Each cloud of rows lies close to a flat space through zero, with a little noise off it, and is much wider in some directions of that space than in others. After each cloud: how many dimensions does that space have?

[[ 13  11  -3   0  -7 -16  20  13 -12  -4   2  12   2  -4  17  -6   8 -11]
 [  5   9   2   6  18   0  -1  -1  28   3   4  -4  -3  22  22   5  10   9]
 [ -5  10 -16   7  -1 -13   5   0   0   5  -3  14   8  -5  15  -9  -4  -5]
 [ -7  -1  11 -10  -7 -12  18  -2 -16   0   1  30  -2 -20 -58  11 -11  -9]
 [  0   2  21   3 -11  18  -3   5 -38 -20  10 -20  -3  -9 -13  -5   3  -8]
 [  9  -7  -1   8   4 -11  -8   2  15  -3  -2   0   9  26  27  -8  -4   8]
 [-18  38   7  -4 -14   0  13 -10   4 -27 -11 -26   4  23  16  25   8   0]
 [-17   2   6   9 -20   6 -19  -7 -28 -12  -3 -14   3  -3 -17  -6 -22 -16]
 [ -2  -2   8  16  -4  -1   9  -6 -14   5   7  25 -12  -8  -7 -12   1 -24]
 [ -8   7  -4   9  -4   0 -11 -17   3   4   0  11  -6   8   4   0 -10 -10]
 [ -4   7  -2  14 -19  -2   0 -18 -14  -2   0  14 -10   9  28  -9  -5 -26]
 [  2 -18   8  -6  14  29   3  -8 -26   6  18   2  -8 -25 -19   0   8  22]
 [ -8   3  12   7   7   5 -13   4  23 -15  -4 -19  10   6 -16  -3   9  17]
 [  9   5  28  27   9   6   0   1  -5   1  17  -2 -17  40  15  -4  -4 -33]
 [ -2  22   4   0   9 -14  13  17  17 -13  -4 -10  18   8  -6  10   7  13]
 [ -2  16  13  22  -7   3   2 -17 -14 -10  12  16  -8  11  17  -8   2 -15]
 [-14   5   1  -6 -15   5  -7 -19  12 -16 -13   0   1  -8  -5   3  10  16]
 [ -6  35  -1  11  -4  -7   5 -13  -8  -3  12  24  -2  14  11   8 -11 -13]
 [  5  23  -9  -6 -11 -12   8   0 -16   2  10  31  -6 -17  -3   3  -6 -15]
 [ 11 -30   9 -22 -12  13 -11   5  -9 -12  -7 -23   2 -13 -17  -1   8  17]
 [  1  -4 -16 -23  -3 -15   1  14  20   2 -16   8  12 -36 -33   2   6  17]
 [ 20  19  21   9   8 -11   7   5  14 -11  16  15  -2  31  12   5   8  -3]
 [ -9  10 -19   0   8 -14   4  -1  17   8  -7  11  11   4  10   4  -7   9]
 [-23   9 -19  -8   8  -4 -12   2  23   4 -12  -8  16 -16 -24   8  -7  23]]
	11

[[-11  -1  17  -2 -20  -3   6  18  -3   5  -7   6  -9  10 -14   3  -2  -9]
 [-18  10 -31  30  67  13  35 -48   4   6 -12  24  10  -2   6  -4  17  -3]
 [ 10 -10 -31  -5 -19   0 -20 -40   5  12   3 -18  22 -19  25   7  -2  11]
 [  9  -3  11 -11 -23  -4 -15  14   1  -3   6 -13   2  -2   0  -2 -10   1]
 [ 16  -5  35 -20 -26 -32 -19  46 -16 -28   6 -34  -9   2   7   3  -7 -13]
 [  8  -1   6  -9 -18 -29 -13  19 -13 -25   5 -21 -15  -1   6   8   5 -11]
 [ -3   9 -22  16  56  10  20 -26   4  -3  -3  13  12  -4  10  -8   9   4]
 [  2  -7  -9 -10 -64  12 -28  -1  10  25   4   9  -5   0 -16   7 -10  16]
 [ 43   0 -21 -22 -37  20 -48   0  17   6  27 -10  13 -18   6  -8 -19  37]
 [-10  -2 -17   8 -13   9  -1 -18   5  14  -4  18  -7   2  -8   5   5   4]
 [ 19  -9  33 -23 -20 -31 -16  39 -17 -30   5 -45   0  -2  18   4  -7 -14]
 [-12  -1  -9   9  13   2  12 -20   0   8  -8   5   5  -1   4   2   8  -4]
 [-20  14  24  17  59 -25  44  22 -21 -31 -14   3 -16  14  -3  -1  21 -35]
 [-28   1 -10  19  17  -8  24 -23  -5   6 -17  14  -8   8  -4   9  19 -16]
 [ -2   7  -6   8  44   3  18  -8   0  -9   0   5   6  -1   7  -8   7  -2]
 [  4   8 -14   9  39  -7   9 -11  -4 -17   2  -3   4  -4  13  -3  10  -4]
 [  6  -3  -3  -4 -12  11  -9  -3   8   9   6   0   9  -3  -2  -3  -9  11]
 [-20   9   4  14  20 -13  22   8  -9 -10  -9  16 -21  13 -12   5  15 -19]
 [ 18   4  -4  -9  -6   8 -15   7   7  -2  13  -2   5  -5   0  -7  -8  13]
 [-11  11 -12  20  66  -5  31 -22  -6 -14  -7   8   5   0  11  -6  18 -12]
 [-19   2  17   8  23 -11  27   7  -9  -7 -14   1  -6  10  -3   3   9 -22]
 [ 23 -10   3 -25 -66  13 -45  16  12  16  17 -10   2  -6  -8   0 -22  25]
 [  3   2  12  -2  16  -2   7   8  -3  -7   0 -10   4   0   6  -4  -2  -6]
 [-33  15  -5  35  85  -5  58 -19 -11 -10 -19  27  -7  13  -2  -2  28 -26]]
	5

[[ 21 -13   2  22  -6 -17   2   1  12  12 -17  34  17  15   9  16  13  12]
 [ -5  50  19 -61 -12  48 -57 -30   9  10  -6 -18 -35 -50 -77 -63  48  -3]
 [  0   5  16   8 -27   8 -19 -18  -8  24   8  17   4  16  -9 -21   7 -19]
 [-22  -3  -7  39 -11  -3 -38 -25  -5  77   8  57 -22  26   7  -4  53  24]
 [ 10 -18   4  12   0  -2   9  14  -2 -12 -16   7   8   4   3  10  -5  13]
 [  2 -10  -4  18   5 -15   9  -3   1  10  14   4  -5  23  17  13   5  -2]
 [-10   1  20 -22 -22  27 -36   4 -15  15 -32  20  -8 -27 -16  -5  37   5]
 [  5  -7   8  -4  -3  -7  13   2  -5  -9   6 -11  -1   3  14  15  -3 -18]
 [ 30   2  16 -25  13   7   1   8  17 -31 -22 -20 -12 -19 -32  -3  17  14]
 [ -9  12 -11 -12  14   3   4  -4   2  -8  17 -25 -14 -10  -7  -8  -5  -3]
 [-25   0  -1  -4  -1  18 -12  -3 -16  10   9  -6 -18  -5   0 -11   5  -1]
 [-16   9  18 -42 -16  31 -10  14 -21 -25 -12 -24   0 -35 -11 -14  -9 -26]
 [ -8   6  -1  -6  -1   8  -4  -3  -3  -1   6  -9  -4  -3  -6 -11  -2  -5]
 [ -4  14   2 -15   0  10 -23  -9   3  14  -7   8 -14 -19 -19 -13  29  11]
 [ 10   7  29 -36 -21  25 -22   2  -8 -10 -24   0  -3 -27 -26 -13  25 -14]
 [  0 -25  28   9 -25  25 -47   2 -12  37 -47  50 -20  -6 -22   0  68  39]
 [  7  31   2 -25  -1  15 -25 -19  16   6   1  -8 -12 -20 -39 -34  19   0]
 [  8   8   6 -28   7   1   9   3   3 -22   5 -26  -9 -13  -5   7  -1 -16]
 [ 24   6 -15  25  18 -24  22 -14  25 -10  24 -13   5  29  -6 -10 -26   7]
 [  3 -23  -6  56 -11 -32  28 -10  -7  19  32  21  27  60  48  20 -34 -22]
 [ 30 -20   8  -1   3 -13  19  23  10 -28 -30   6  17  -5   6  27   0  12]
 [  8  11  25 -37 -13  27 -33   2  -1   0 -32   6 -16 -36 -39 -14  47   6]
 [-29   9 -16  13   1  13 -19 -12  -5  25  10   9  -9   1 -11 -27  -2  16]
 [-17   7  -6 -10   3  -3  15   0  -9  -7  22 -24   1   2  20   5 -25 -31]]
	7

[[-43 -11  18 -19   7  16  28  25  30   2  36   8 -34  24 -28  18  34 -22]
 [  1  11  12   2  11 -24  11  -1   7 -17   3 -13   0   3  -4   6   4  -5]
 [ 30  -5 -20  22 -43 -15  -8 -19 -20   0 -11 -20  40 -30  22 -45 -17  -5]
 [ -5 -12   8  -8  26 -10  18  -8   8   3  17 -10   9   2 -18  33  -7   7]
 [ -7  11   1  14 -18  -8  -1 -17  14   9  -2 -10  -1 -20  33  -8   9 -19]
 [  4   9   6 -16  24  -9  19   3   7 -27  -5 -11 -22   4 -10  20  10  -5]
 [-14 -11  13   7 -11 -14   9   4   9  19  13  -5  22   3 -13   3   2   2]
 [-17  37  24  -1  -8 -20  12  18  12 -14 -41  -1 -40   6  11  18  33  -6]
 [-10 -38 -13  -6   6  28   1 -14   6  33  39   3  21  -8  -8   6 -16   0]
 [ 15 -16 -12  -1  -8   4  -5  12  -5  12 -11  -1  24  -8 -13 -21  -3  15]
 [ 15  18   4   5   6 -23  -2  -3   2 -23  -9 -11   1  -2   9  -9   0  -3]
 [-23  28  19  27 -37 -23  -1 -15  10   2   2  -2 -11  -3  38  -5  13 -26]
 [-16   4  22 -25  28   5  16  36  -9 -20  -5  20 -37  46 -51  42  12  19]
 [ 16  16 -11  44 -27 -28 -28 -57   7  24  -3 -22  45 -50  74 -30 -24 -13]
 [  3  32  11  13  13 -19 -19 -14   9   2 -26   2  -6  -8  32  11  -1   7]
 [  5 -30  -9 -12   4   8  17   6  -8   5  16  -8  20   2 -32   4 -10   8]
 [ 10 -21 -15 -23   4  28   9  20 -24 -14   1   6 -10  13 -35   1  -4   9]
 [-33  -3  20   3   9  -3   7  -9  18  31  17   5  -2   6   0  39   1   2]
 [  9  11   9   2  25 -11 -17   3  -4  12 -34  10   7   4  -4  26 -10  36]
 [-18  16  23  11 -19 -39  31 -15  14  -4  -7 -29  -2 -14  14  24  15 -19]
 [ -3  23  10   1   4 -10  -3   3   9   2 -32   0 -18  -6  16  13  14   3]
 [ 31  -2  -4  13   0 -21 -23   6 -17  -1 -15   0  44   1 -12 -26 -23  29]
 [ -1  27   8  14  -2 -14 -13 -18   2   1 -19   1  -9  -7  32   7  -2  -1]
 [-18  -2  -7  -4 -25  17  15   2  16   0   7  -7 -23 -15  18 -14  26 -32]]
	8

[[  9   0   7   0  -7  22 -13   4  -9  -5  -3   4  -2  13  22   7 -10   9]
 [-16  -2 -13  -2  17  -3  -7  25 -11   7   1  -8   6 -21  -2   4  29  -7]
 [ 12  -1  16  10 -27  27   4 -23 -10 -11   4   8  -9  37  -1   9 -30   1]
 [ -2   3  -9 -14 -23   2 -34  26  -3 -19   0 -14  20 -26  20  23  -7  13]
 [  6   9  -1   2   7  10 -14  15   4 -11  -5   4  -1  -5  20  11   7  -3]
 [-15   8   1  -1  -2  43 -30  33 -41  -7  -2  -9   7  -6  19  37  21  -9]
 [ -7   2   3  -5 -28   2 -14  13  -7  -8  -7  10  -1 -10  -7  12   9  -2]
 [ -8   2  -1  -1   2 -18  11  -3   9   5  -5   8  -5  -8 -18  -7  14 -10]
 [ -1 -21  -3  37  37  41  10  25 -32  25   8  31 -34  42 -13 -14  49 -19]
 [ 18  -5   4 -26 -32 -46   6 -37  38   0   7 -24  27  -9   0  -4 -60  31]
 [ -3   7  18  -9 -14   5   7 -18  -9  10  -7  -2  -1   9 -10  16  -7  -5]
 [ -9   2  14  11 -28  24   9 -10 -23  -2  -2  16 -14  23 -26  17   2 -18]
 [ -4  -3  12  19  -6  20  19 -10 -17   7  -1  24 -24  31 -26  -1  13 -19]
 [ -8  12  -9   4  18  28 -34  45 -19 -14  -9   4  -1 -18  30  17  35  -8]
 [ -1  21   7 -26 -16 -21  -5 -21  17 -14  -9 -24  23 -27  12  13 -29   7]
 [ 11   3  -1 -23  -2 -60  28 -50  49  -2   0 -22  18 -18  -2 -35 -48  24]
 [ -9  -1   5  -5 -23 -27  22 -25  11   2  -5   9  -7  -6 -34 -15  -5  -3]
 [ 13 -12 -18 -34   8 -34 -32  17  24   5   4 -30  33 -36  47 -15 -23  51]
 [ 18  16  17 -11  -3   3   0 -27  16 -10 -14   2  -2   9  30  -5 -30  11]
 [ 15 -21 -13   6   1 -33   4  11  32  13   9  14  -4  -2 -14 -20   4  10]
 [ -4  11  -2  -9  -8 -11  -9   4  10 -18 -11   1   4 -25   6   0   2   0]
 [  3  -6 -15  -1 -18   6 -40  48   2 -13   6   1  12 -20  12  30  13   4]
 [-17   7   2   9 -36  25  -6   4 -27 -27   4   0   2   0 -17  30  -4 -16]
 [  4  -3 -17 -13 -13 -45   2 -11  36 -14  10 -21  24 -28  -6 -11 -32  17]]
	8

[[ 21  47   7  57 -10 -15  11  25  16 -31   4  -5  -7  24  30 -38 -16   1]
 [-33 -20 -30 -18  10 -33  36   8 -16  35 -10 -55  -1 -16 -43  23   3 -13]
 [ 36 -17 -25  -2 -19   9 -10  14  29  -1  25  30 -15  -2 -15 -25  29  11]
 [ -1  29  46   9  41  35 -32 -41 -11  -4  -7   5  -1 -11 -13  25 -32  27]
 [-10 -16 -14   3  11 -17  18   7  -3  30  -6 -39 -23 -16 -43  13  -1   1]
 [-13 -40 -12 -24 -45 -23  -2   9  12   7   3  14 -15 -15  -2   4   7 -38]
 [ -6 -17   9  17 -31  -5 -22   5  -5  11 -19   5 -23 -51  20  17 -18 -15]
 [ 10 -27  26 -26 -34  44 -52 -16  17  -5   3  63  -1  11  57   1  16   0]
 [ -5  -4   4  -5 -14 -10   3  -7  18  31   4  -4  -6  25  22   9 -24 -24]
 [  9 -10 -38   9   6 -32  23  17  -9  -4  12 -16 -19  -3 -59  -5   4   5]
 [ 12 -17 -81   7 -38 -19  26  50  13  10  11  -6   4 -19  15 -27  44   1]
 [  8 -44  -6 -35  14  -8   7   3 -20  12   7   3  -5  31 -23  10  16  -4]
 [  8  10  45 -13  57  32  17   4  29  21 -15 -46  34  -2  39 -31  55  10]
 [ 23  48 -45  64  -9  -5  16  35  16 -45  19   7 -11  33 -17 -49  16  46]
 [ -6 -32 -49 -12   9 -23  33  25 -33  18 -11 -35  11  -3  -4   5  31   4]
 [ 16 -11 -40 -16   1  -4   7  13 -30   0   7  15  26 -29  14   8   8   3]
 [-48 -14  -2 -33  13 -10  19  -4 -23  -2 -20 -34  19 -21 -33  17  22  -3]
 [ -5 -47  -8 -44  -3 -24  20  10  -5 -17   8   1  -3  20 -38  -9  35 -29]
 [  8 -37  21 -33  48   6   9  -1 -28 -21  -6 -14   5  37 -35  -3  45  15]
 [-22 -61  20 -21   0   2 -15  -9 -38  34 -32 -19 -27   7   8  47  -3 -11]
 [-17  14 -11  -7  -8  14  -1 -12  44  10  18   4   1  20  -9 -15  12  11]
 [ 14  32  20  10 -26  -7  -6   8   5 -27   6  33  26  11  70 -18 -21 -30]
 [ 20 -27  32 -17 -30 -16 -10   6  16 -22  11  39 -11  20  15 -12   2 -46]
 [-15   9  -8  -6  16 -40  43  10 -11  10  -5 -42  19 -22 -15   1 -17 -31]]
	10

[[ 49   4  30   4  32  21  -2 -27  -4  16 -14  23  26  32 -16 -26 -25 -30]
 [-30 -14   7 -11 -71 -60 -29 -35  22 -16   8  52 -14   7   6 -41 -13 -67]
 [ 48   4  41   1 -28  -5  33  34  20 -13   9   4 -24 -11  22 -19 -27  -8]
 [ 15   9 -29  17   5 -15  33 -48  23  20   1  27 -39  15   8 -33   8 -37]
 [-10  46 -30  20 -17  -9 -11 -16  -5  10   4  68 -50   4 -18 -17   5  30]
 [ 13  25  20  11 -23  11  57 -22  58 -20  -9  -5  14  25  20  20  10  19]
 [-18  22 -31 -28   3  11 -38 -10 -12 -24 -32 -26 -38 -64  24  43  42  66]
 [ 30  11  71 -42   8 -21 -28 -44   0  -8 -12  45  16   4 -39 -15 -40   5]
 [-18  -3   6 -53 -14 -18 -10  -9 -17  12  26 -51  -2  -4  15   4  36 -33]
 [ 14  21 -18   9   8   1 -25 -41 -14   8 -34  46 -47  -8 -35 -26   5  21]
 [-17  12   5 -36  -3 -21 -36   7  14 -56 -10  16  19 -27  20  -4  11  11]
 [-55  -6  11 -23 -10 -33   5 -21  -3   8   4 -37   1  15   4 -26  29  13]
 [  5  17 -11   9   7  41 -16  20 -20 -28   1 -39  53 -16   4   8  11 -11]
 [ -6   1 -29  13  -6  -3  14  10  20  13  14  48 -16  37  -8  20  -1 -11]
 [  8  12  20 -22 -41   8  40 -17  35 -40   5 -20  58  27 -38   7  15 -38]
 [-38  -2 -20   6 -47 -11 -26  18 -21  -1   3  -3 -32 -18  -4  -2  16   9]
 [  0  21 -37  32 -39  22 -26  21  -3 -18 -12  -2 -16 -16  46   0  19 -17]
 [ -7  40  -2 -14 -31  23 -61   4 -13 -37 -47   6 -10  -7  28  -5  34  27]
 [-24   7 -62  51 -13  -7   1  -5 -32  61  52  39 -38   6 -12 -13  -4 -32]
 [-28  13  -3   2   1 -13 -23 -13 -23 -39   2 -10  42 -37 -33 -48   0   6]
 [ 15 -22 -29  13 -27 -10 -27 -39   9   2 -17  36 -31 -44   6  26 -22 -36]
 [ 25  19 -28  46 -35  -1  21 -35  32  16   5  74 -46  -1   1  11 -26 -21]
 [  0 -31  -1 -19 -57 -30 -27 -10  -3 -19 -21  10 -31 -27 -18 -38  -6 -52]
 [ 30 -10 -18 -11  29  22 -25  10  -3 -25 -37  -9   3 -21   7   2  10 -20]]
	13

[[  5  23  53   9  36  -2  35  39 -47  -6 -18  11  22  -7  64  13  26 -34]
 [ 28  28 -16   9   2  -9  23  -8  18 -15   2 -14 -11 -21  11 -18 -15  -5]
 [ 15  16 -20   1   0  -5  10  20  -4   4  -3   8  -8  17 -11 -13   2  -8]
 [  6   1  14  -8   5  -1   1  -6  -4 -16   0 -20  20  -1   5  -2  19  -4]
 [ 15  25 -18 -11   9 -27  -8  -7  18  -3 -13   0   0 -10   6 -21  -2  10]
 [ 16   9 -19  -5   6   0  -4  27  -1   7  -2   0  -8  12   8  -3  -2   3]
 [  4 -27 -19 -15 -23  27 -31  -4  -2 -11  17 -13  23  -7 -15   0  11  16]
 [ -6   0   4  22   9  18  10  27  -4  -2  10  12 -33   1  10  11  -7 -25]
 [ -7  -8 -13 -13 -31 -16  -9   9  -1  17   4 -27  15  44 -37 -15 -12   5]
 [ 12   7   7  19  -5   8  -2  11   1  -3   5   6  -1 -12  12  -1 -12 -10]
 [-12  -5  -2  13  -1  18  10 -12   8 -10   3  18 -27 -23  -8 -12  -4   3]
 [ -4  16  -3  -7  14  -3  -6 -13  14   2   4 -15  29  -7  22   2  14  41]
 [ 16  37  21  -7   3 -47  17 -20  19   9 -29 -34  30  21   1   5  -1  19]
 [-20  -2  20  -8  -4  -8   0 -15  -2   3 -13 -10  21  -2   5  18   4   8]
 [  2   4  10  21   4  12  -6   2  13  -3  25 -15   5  12  -2   7   0  -4]
 [ 16   0 -32 -15  -3   9 -13   4   2  -3  -9  13  -4 -15   1   7   8   9]
 [  7 -17   6 -27   1  -8 -24   6 -12  -3 -23  -2   5  -2   6  13  12  -5]
 [-12 -20  13  21   9  41  12  12  -5 -11  10   8 -42 -15   9  20  -1  -8]
 [-15 -12  35  -4   0 -23  25   6 -33  29 -19   9   7  33  -4  13  -7 -11]
 [ -2  -3 -24  18 -11  25  12  -1  22   4  22   1 -38  17 -42 -20 -12  19]
 [-11  -7  36   9   5   0  21  23 -26 -12  -8   2 -19   5   9  -3   2 -45]
 [ 13 -11 -48   1 -27  14 -16 -14  23   0  19   5 -20  -7 -37 -17 -22  12]
 [  8  25  -7   1   4  -1 -15  12   4   1  -2   4  28   4   7  -6  15  11]
 [ -4 -29  -4 -36 -19  -7 -12  15 -15   3 -24 -20  -9  25 -22  11   5  -5]]
	13

[[-15  11 -14 -20   6 -15  13   2  33 -24 -25  22  -3 -30  12 -23   4 -11]
 [ -7 -11 -22  -8  15 -20   7 -37 -12   5  35  -6   3 -39  17  -1  10 -41]
 [-16  24   6   0   1  -7  -4  23  11 -16 -29 -46  14 -16  24 -14   0 -21]
 [ 18  -6  -7  15  18  46  -2 -23 -38 -10  38 -25  11 -17  19  -5  -2 -44]
 [-11 -12  -4  16   7 -12  16  42 -14   1   2  24 -10 -31 -10   6  31 -29]
 [ 20  18   1   2  -9 -19  12 -16  14  24  -6  -4 -34  -4  17 -19   5  31]
 [-10 -42 -23  -9   8   4  18   4  39 -23  22 -24   0   2  -3   0   6 -33]
 [ -2   1  -6  50  15   6  13   6   2  12 -13  -4  -3  12 -22   2 -10  -9]
 [-28   3 -32  47  36  29  27  -9  55 -15 -39 -21 -22 -18  12   1  13 -34]
 [-10 -19   6  -1   8  -3 -49  -4 -17 -16  60  -6  16  -2   6 -17  -6 -13]
 [ -7  -8  -1  -1   2  12 -20 -22 -15   3   6  44 -28 -13   9  -6  -4  23]
 [ 16  13 -13 -10 -14  27  -3  -8 -28  -9  -5  -6  21  -1  -7   1 -34   1]
 [ 22   4 -11 -11  -4  -4 -18   1  15   0   2  47  12   5   7   5   5  11]
 [-14   3 -18  26 -10  14 -20  22  20   0 -47  23  27  -6 -17  30 -23   5]
 [ -3  24  12  24  20   4  39  18 -13 -25   0   2  21 -25  19   5  25  -6]
 [ -1 -32  -9 -54  12 -48  -2 -15 -16   3  22  -7   6  47  26 -19 -28 -16]
 [  5 -33  40 -23   5 -12  30  19  -5 -22  29  27 -36  -7  10 -62  11   2]
 [  7  56  -3 -21  13   7  -7   2 -11  -7 -19 -12  10   6  61  31  44  24]
 [-19 -33  18 -12  -4  14  28  25  36 -33 -14  -9  12  16 -76 -23 -11 -41]
 [ 17 -18 -19 -31  -9   1   7   0  30 -14  11  -4  -8  10   4 -17  -2  -7]
 [ 10 -34  -1  -7 -23   5 -21 -20  10   7  49 -31 -10  38 -23   4 -27  42]
 [-10 -31  13 -16  -9 -17 -11  -6   0  -2  28 -10  30  25   5  24 -16  21]
 [-11   3  -8  -8   5  17   9   5   3 -18 -15   9  -5  -4  -9   1   3  -8]
 [ 10  17 -23  -2  10   7  -3  20 -40 -20  20  21  -6  -5   3 -19  -2   1]]
	15

[[  5  -5 -12  -1   3  -3  -7   2 -17  -6  13   9  15  -9   7  -4 -13  -3]
 [-12 -11   7  24 -11 -17  16  19   9  -1  17   0  -3  -5  -4   8   2   2]
 [  2 -10   3   6   0  -7   0   3   3  10   6  -4  -1  -2  -3   8   0   5]
 [ 18  -1 -27 -15  15   9 -13   3 -38 -14  11   0  14 -17   9 -13 -33  -6]
 [  9   5  -8 -15  18   9  -8 -12 -13  -7  -2   2   1  -9   3  -4 -11  -2]
 [ -7  18  20 -14   4   9  -4 -18  25  15 -15  -8  -9   7  -6   7  35  -1]
 [-18  -4  20  15 -17 -11  17   5  23  17   6  -4  -5  10  -4   1  22  -6]
 [  7 -13  -5   6  -6  -9   2  13  -3  -2   6  11   7  -4  -1  -5 -22  -7]
 [ -1  -7   1  16  -9  -8  20  20   2  -8  16   2  -3   2   0  -1  -3   2]
 [ -7  -7   9  14  -2  -2  15   1  25   6   6   2   3   4  -5   7  19   1]
 [  6  11   7  -7   1   4  -2  -7   3   9  -8  -2  -3   2  -4   1  -1   0]
 [  3 -12   1   9  -3 -11   8   0  -2   0  14   2   5  -2  -3  -2 -10  -1]
 [ 12   1  -7   1   1   1  -3  -1  -5  -5  -2  -3   0  -9   3   0  -8  -4]
 [ -2  -2  -4  -8   4   0 -12  -2   1  -8  -1  -2   2  -6  -1  -2  -2   1]
 [ -6   6  12  10 -20 -11  14   5  40  13  -2   5  -1   2 -10   9  29  -3]
 [-26 -51  23  59 -37 -44  39  35  38  11  37  11  14   8 -14   7   3  14]
 [  6 -18 -16  17  -5 -13   5  12 -19   1  23  10   8  -8   1  -5 -13   0]
 [  7  24 -11 -26  12  21 -24 -15 -15  -7 -18 -12 -16   1   7  -6   5  -6]
 [-23 -20  23  29 -28 -17  27  10  23  15  11  -2   3  13 -16  13  17   3]
 [-34  -6  37  27 -32 -10  34  10  64  28  -6 -11 -15  21 -23  14  63   7]
 [-27 -21  30  35 -31 -26  32  12  47  17  12   1   7   9 -18  10  30   9]
 [ -1 -18  -6  15 -10  -8  11   9   1   9  10   0  -1   2  -1   1  -6  -3]
 [ -7 -20   3  26 -14 -24  17  24   4   1  22   3   9  -1  -1   0 -16   1]
 [  1   2   2  -7   5   7  -3  -1  -8  -1  -4  -7  -2  -7   5  -5   0  -1]]
	2
